The same things were measured in two ways. Each way mixes the same 12 hidden numbers, adds some noise and spreads widely along 6 directions of its own, which tell nothing about the thing.
In the rows, zero is written as 128.
Some things both ways: the first way, then the second way.
[ 73 156 131 104 117 100 171  87 104 174 153 155 109 157 132 138  39 109
 152 124 118 154 158 164 129]
[142  77  60 101 136  93 141 203 143 149 154 155 209 180 139 196  83 114
 159 107  98 173 125 134 170]

[187 161 108 200  79 111 167 182 104  93 123 104 119 142 130 179 157 116
 111  81 121 131 137  83 138]
[101 119  86 128 163 104  84 146 120 119 117 120 181  90  93  91 111 110
  91  70  63 135 103  78  80]

[180 118 101 169  91 116 162 143 144 123 154 110 107 146 134 128 164 158
 147 124 150 119 166  95  83]
[142  87 197 119 102 125  85  84 113 113 137 110 167 153 129 144  91 159
 116 111 124 105 137 125  95]

[200 146  88 160 129 151 188 143 112  85 135 104 155 103 162 142 143  92
 129  97 114 117 150  87 116]
[118  94 107 108 116 113 140 184 135 112 146 125 130 117  91 122  93 166
 169  35  98 124 106 133 125]

[130 185 103 102  69 163 173 105 116 112 183 150  77 178 123 120  43 161
 111 145 144 124  53 147 159]
[141 118 148 147 108 135 127 122 162 107 158 128 123 124 166 155 122 179
 142 141 165 139 155 178 148]

[145 101 143 149 140 136 120 123 148 113 101 104 133 133  94 113 149 132
 105 131 115  90 142 134  90]
[159 112 179 108  92 151  92  97 113  97 123  86 128 125 113 111 105 129
 110 125 126  97 136 126 116]

[170  90 156 114 154 129 164 192 152 136  77  95 161 107 161 143 184 106
 134 126 156  99  90  87  89]
[116 124 117 113 110 143  95 108 140 159 102 100 152 124 123  98  79 125
 127  52  98 112  92 112 184]

[ 97 114 156 127 157 148 131 161  89 139  72  93 132 103 140 162 168  97
 138 111 129  82 165 171 103]
[107 127 121 134 151 125 148 114 141 143 104  85 109 106 113 154 148 155
 177 121 123 156 143 145 154]

[159 121 153 138 114 118 146 199 144 151 117 116 122 137 152 157 164 139
  96 101 119 110 131  96  98]
[144 119 188 170 168 111  98  52 113 113 129 106 158 116 102 146 100 110
 105 186 113 107 129 106  83]

[152 126  95 161 156 144 154 151 142 110 160 137 155 124 192 102 109 111
 125  95 132 103 140  96 106]
[140 172 138 132 167  62 157 122 124 137 180 201 139 180 160 182  74  96
 122 117 161 135 168 118 122]

[111  79 146 102 139 113 116 111 139 113 126 123 140 124 104 150 146 134
 116 152 186  79 117 123  94]
[152 181 161 149 105 102 100  70 110 136 147 133  93 129 203 122 136 134
 126 162 166 114 163 102  89]

[152 109 106 149  95 178 158 129  96 100  95  82  98 129  99 121 121 159
  62 125 117  18 132 175 116]
[107 126 190 124 113 109 145  49 142 188 140  70  70 138 190 159 148 138
 148 152 154 213 116 159 137]

[167 142  89 143 119 147 154 143  88 105 119 111 106 151 127 135 125 132
 136 117 125 132 116  98 130]
[137 116 134 127 108 135  74 136 128  45 136 138 173 108 111 111 116 162
  95 128 122 117 173 132  98]

[193  92 111 149 214 138 174 165 131 103 125 106 194  86 203 144 185  23
 142  73 118 124 107  71  86]
[ 96 137 108 125 121 128 123 125 142 197  96 122  70 117 105 161  79 148
 177  30  79 156  87 126 180]

[ 99 131 142 114 104 123 143 117 145 143  95 119 131 142 114 111 102 149
 142 163 152 110 142 151 123]
[140 146 132 134 127  93 149 132 145 133 155 144 162 142 170 135 142 121
 143 144 160 133 134 115 145]

[187 145  88 197 101 135 153 122 111  49 117 104 133 136  97 152 130 108
  93  91 115 126 120 104 138]
[125  99 152  86  76 155  58  83 124 132  91  71 105 134 152  95  66 173
 115  45 107 149 133 148 137]

[152  74 111 132 176 166 138 130  94 108  55 118 164  92 152 127 190  94
 168 102  84 125 200 141 105]
[103 122 165 130 138 115 170 162 135  98 102 142 123 129 118 175 149 186
 155 105 150 191 149 146 151]

[ 97 136 139 128 143 142 109 157 155 138 110 121 133 155 146 101 104 121
  80 119 119 104  98 139 124]
[134 198 103 139 155 103 152 156 154 130 155 155 127  86 120 170 173  86
 141 130 130 111 154 112 141]

[123 152 110 156 146 144 103 143 138 120  98  93 132 150 111 113 138 118
  80 106  99 129 124 112 119]
[112 137  87 102 138 105 153 182 149  84 131 131 144  93  42 149 163 116
 174 116  96 140 160 129 143]

[140 110 157 130 127 139 150 184 116 128 124 114 138 117 152 151 168  89
  93 107 109  46 152 141  99]
[ 97 153 118 162 198  68 167 116 129 206 126 127  98  94 128 153 168  74
 125 137  95 179  76  85  90]

[156  81 149  52 153 148 155 151 111 119 177 178 123 125 181 147 142 106
 177 142 156 103 125 114  81]
[146 120 156 143 155  90 120 137 101  96 143 182 168 153 145 132  84 123
  71 117 136 123 142 103  82]

[181 158 128 178  92 138 167 142 125  96 160 127 114 149 101 115 121 131
 127 123 107  87 138 118 112]
[154 134 152 152 114 152 118 173 138  95 139  95 104  42  98 101 184 135
 115 116 112  82  83 100  67]

[114 155 175 133  87 127 121 107 170 110 139 137  97 158  87 151  80 168
  98 136 141 143 113 163 111]
[167 155 135  77 113 122  95 113 155 149 176  97 157 144 186 132  65  81
 107  44 137 104 134 129 149]

[125 126 137  98  82 150 110 114 116 127 148 160  80 175 123 133 118 182
 128 161 125 141 125 148 139]
[141  99 175 110 118 135 146 130 139  98 142  97 152 147 161 145 141 170
 128 129 179 147 162 166 132]

[124 165 117 128 131 158 151 123 119 111 208 170  73 185 164 109  44 132
 168 121 146 157  76 150 118]
[140 146 116 128 155 124 114 157 133 100 151 149 162 112  88 150  91  99
 104  90 106  97 136 108 122]

[109 196 106 175  94 149 132  79 151 111 157  94 130 138  81 122 136 136
  79 125 113 111 128 147 140]
[ 91  90 120 112 123 101 164 106 147 187 125  96  68 142  81 138 114 143
 197 107 102 187  92 153 143]

[ 81  99 197  84 112 152  69 109 172 124  68 124 145 123 111 146 178 139
 109 174 129 130 135 191 128]
[127 111 185 131 134 144 146  75 116 124  98  68 116 124 122  91 123 159
 139 111 158  96 130 136 139]

[157 115 163  79 120 150 169 140  96 126 117 133  97 143 155 136  85 110
 158 161 129 107 106 160 112]
[128  93 149 126 126 122 128  99 130 181 115  48 135 112 133  94 114 104
 136 106  95 146  39  98 134]

[159 128 153 145 110 108 120 175 169 122  71  76 170 104 105 177 220 105
  59 104  98 117 183  90  96]
[158  95 158  95  93 138  55  92 130  95 130 107 163 132 144 120  78 155
  99  74 115  86 180 159 111]

Other things, the second way, with their names:
q_954: [140 130 155 125 104 128  69  71 155 133 137  82 162  96 158  95 113 122
 110 105 112 107 113 123 131]
q_665: [137 166 120 122  98 149  93 145 156 141 129 135  89  97 179 135 142 161
 116  59 142 115 158 145 131]
q_653: [ 98 112  74 105 151  90 158 127 117 149 127 101 129 136  69 111 143 100
 175 142 100 152 130 106 118]
q_873: [134  94 188 126 134 131  86  77 115  99 110 102 138 143  87 167 102 141
 106 168 112 153 159 137  85]
q_63: [123 114 109 129 144 107 110 119 100 125 149 132 147 122  98 127 137 113
 110 139 106  95 155 108  69]
q_413: [131 187 117 143 148 109 144 163 127 154 131 167 121 127 168 150 124 109
 115  88 145 137 116  84 139]
q_628: [152 103 144 127  91 147 119 174 159  97 149 106 145  91 128 110 159 175
 143  93 137  88 114 137 109]
q_765: [131 154 143 178 121 133 127 170 149  75 144 146 120  72 131 186 183 199
 164 150 143 135 158 137 113]
q_841: [155 174 180 152 119 100 111  52 121 159 152 117  78 138 199 168 102 127
 146 156 156 136 149 122 112]
q_710: [125 133 110 116 178  82 185 187 130  84 136 142 164 118  75 156 122 123
 175  85 119 126 157 121 140]
q_52: [147 122 170 157 129 150  67  65 105 135 101  78 123  98 131 124  80 155
 122  98 101  73 119 108 106]
q_24: [108 110 105  81 125 132 104 122 139 157 114 102 143 130 147  99  99 106
  78  49 106 166 122 141 154]
q_692: [109 162 128 129 115 104 137 128 134 154 166 101  82  96 155 123 168 119
 142 119 128 172  95 100  93]
q_211: [ 88 114  87 119 156 100 110 134 148 171  81 116 154 100 100 149 130 132
 149  61  59 169 119 120 149]
q_938: [126 149 150 127  97 138  35  52 161 157 139  96 111  96 169 123  95 133
  96  89 103 139 124 135 112]
q_86: [117 123 106  96 146 131 146 155 118 172 122  96 126 135 111 117  95 100
 127  40 107 127  85  98 144]
q_359: [136 144 184 170 107 146 128 164 134  92 128 123  95  78 115 154 187 188
 149 142 143 128 104 101  81]
q_728: [142 122 164  95  79 182  84  67 124 122  81  15  83 107 131 118 121 164
 162 114 127 131 155 153 163]
q_17: [100 114 133 114 135 106 122  76 121 203 135  74 115 125 173 123 131 129
 134  77 115 148 110 126 114]
q_197: [ 94 129 130 144 139 113 178 114 151 176 117 104  88 100 105 121 163 133
 173 120 125 151  87 133 162]
q_756: [151 117 153 124  79 158  30  61 113 172  83  93  97 143 200 139  55 175
 114  75 106 126 139 135 135]
q_360: [155 113 176 151  98 154 115 154 118  62 121  83 137  65 115 100 177 171
 130 140 129  92 108 106  89]
q_114: [178 178 123 112 138  96 119  95 118  97 199 139 127 143 143  96  90  61
  98 152 165  63 183 115  85]
q_770: [110 143 118 101 120  80  59  71 152 171 156 146 170 128 152 100  85  98
  96  41  88 110 132 112 107]
q_207: [149 142 127 148 143  94  90 112 115 124 140 131 153 109 139 114  98  86
  97 140  95 129 105  78  87]
q_237: [139 175 144 163 107 147  77 130 157 148 133 104  95  47 171 162 185 157
 132 106 114 113 119 111  94]
q_561: [144  84 107 129 106 162 131 163 127 115 107 109 173 134 157 118 111 171
 133 109 142 112 127 146 194]
q_445: [139 123 145 112 142 108 170 139 145 164 148  91 122 147 140 208 135 108
 173 140 134 185 115 137 154]
q_891: [169 189 143 127 107 132 138 122 150 155 167 114  38 123 164 198 133 134
 186 128 167 111 166 148 125]
q_720: [153 140 161 135  99 120 104 103 120 137 141  80  80 106 171 117 132 147
 146 124 131 132 110 109  78]
q_35: [129 148 112 116 100 139 107 155 165 192 123 144 106 107 188 144 128 145
 120  16 121 117 112 140 167]
q_138: [134 113 131 156 159 102 121 132 113  77 127 131 149 103  86 109 126 130
 114 162 110 123 135 106  72]
q_554: [127 190 114 127 109 152  60  90 133 139  98 110  59  91 148  92 132 136
 100 102 126 128 158 111  99]
q_855: [119 163 130 122 118  97 150 124 148 212 136 111  47 128 152 152 130 107
 169  91 118 186  71 105 128]
q_307: [154 126 157  60  75 153 122 132 147 107 136  72 113 154 152 127 108 145
 146  78 164 148 158 160 162]
q_528: [137 108 150 131 113 165  84 159 112  53 106 121 139  80  83 107 142 175
  89  95 113  84 155 126  82]
q_314: [146 140 163 148 112 133  89  82 132 105 135 125 133 115 171 159 120 163
 121 144 147 113 182 153 134]
q_827: [133 170 108 142 151  77 121 120 128  95 171 177 114 125 145 112 101 110
 100 142 142 147 170 121  80]
q_341: [175 152 144 162 124 137  95 112 123  71 136 139 139  88 137  64 118 128
  84 150 151  42 150 110  97]

Some of these things the first way, each followed by its name:
[ 94  74 190  44 150 125 166  84  99 136 128 151 114 134 133 142  82  64
 214 187 169 107 100 212  99] | q_561
[149 110 135 104 121 136 145 121  98 103 137 137 116 125 116 169 117 143
 114 130 147  97 128 118 114] | q_720
[115 139 123 116 133 155 139 142 108 110 151 137 124 133 133 135 139 121
 143 124 152  93 116 137 117] | q_665
[ 88 146 135 185 159 129  99 128 104 101 107 103 152 120  76 157 189 112
 145 103 145 108 147 130 122] | q_554
[154 127 155 131 109 106 177 125 122  96 159 134 109 143  90 166  89 111
 129 121 160  93 108 130  87] | q_207
[164 159 157 114  77 127 176 131 124  97 169 113  58 173 104 151  87 127
 182 170 192 129  76 153  87] | q_954
[128 156 133 103 101 138 123 155 170 136  79  63 143 118 143 153 192 116
 102 145 142 145 144 119 106] | q_770
[144 137 125  96 147 158 118 169 124 101 127 155 133 142 195 138  92 103
 103 105 111 159 108 106 132] | q_710
[110 152 144 119  76 142 178 127 164 101 175 133 120 137  97 128 110 132
 124 137 180  55 106 168 100] | q_35
[161  94 143 145 182 130  74 111 132 111 108 138 142 142 126 129 176 118
 149 133  93 187 140  90 110] | q_307
[170 128  64 130 118 146 168 162 102 124 101 132 135 149 176 129 107 139
  78  86  93 143  92  69 166] | q_765
[176 113 114 134  94 102 129 152 174 100 133 127 138 168 138 149 123 108
  24 105 117 143  47  67 143] | q_314
[114  90 129 111 159 135 120 125 143 122 112 172 166 137 172 113 106 113
 129 118 119 151 105 118 145] | q_413
[126 123 174  95 136 124 135 130 110 126 137 131 125 122 108 178 167 102
 155 135 137 120 145 135  93] | q_138
[110 118 107 117 134 133 100 160 122 158 136 110 126 150 179 121 161 117
  78 133 118  94 133 112 129] | q_63
[196 158 100 160 122 142 174 166  98 102 147  98  99 147 151 151 142 103
 146 105 134 140  93  90 112] | q_938
[114 134 115  81 120 177 116 102  92  97 184 170  69 177 134 121  94 135
 166 152 138 141  98 171 127] | q_528
[ 46 142 149  97 140 143  79 121 169 163 146 156 140 137 108 141 119 207
  32 108 137 104 100 119 135] | q_891
[ 73 152 119 138 135 142 103 152 101 155 112  88 122 138 125 126 145 158
  90 135 150  64 140 132 130] | q_653
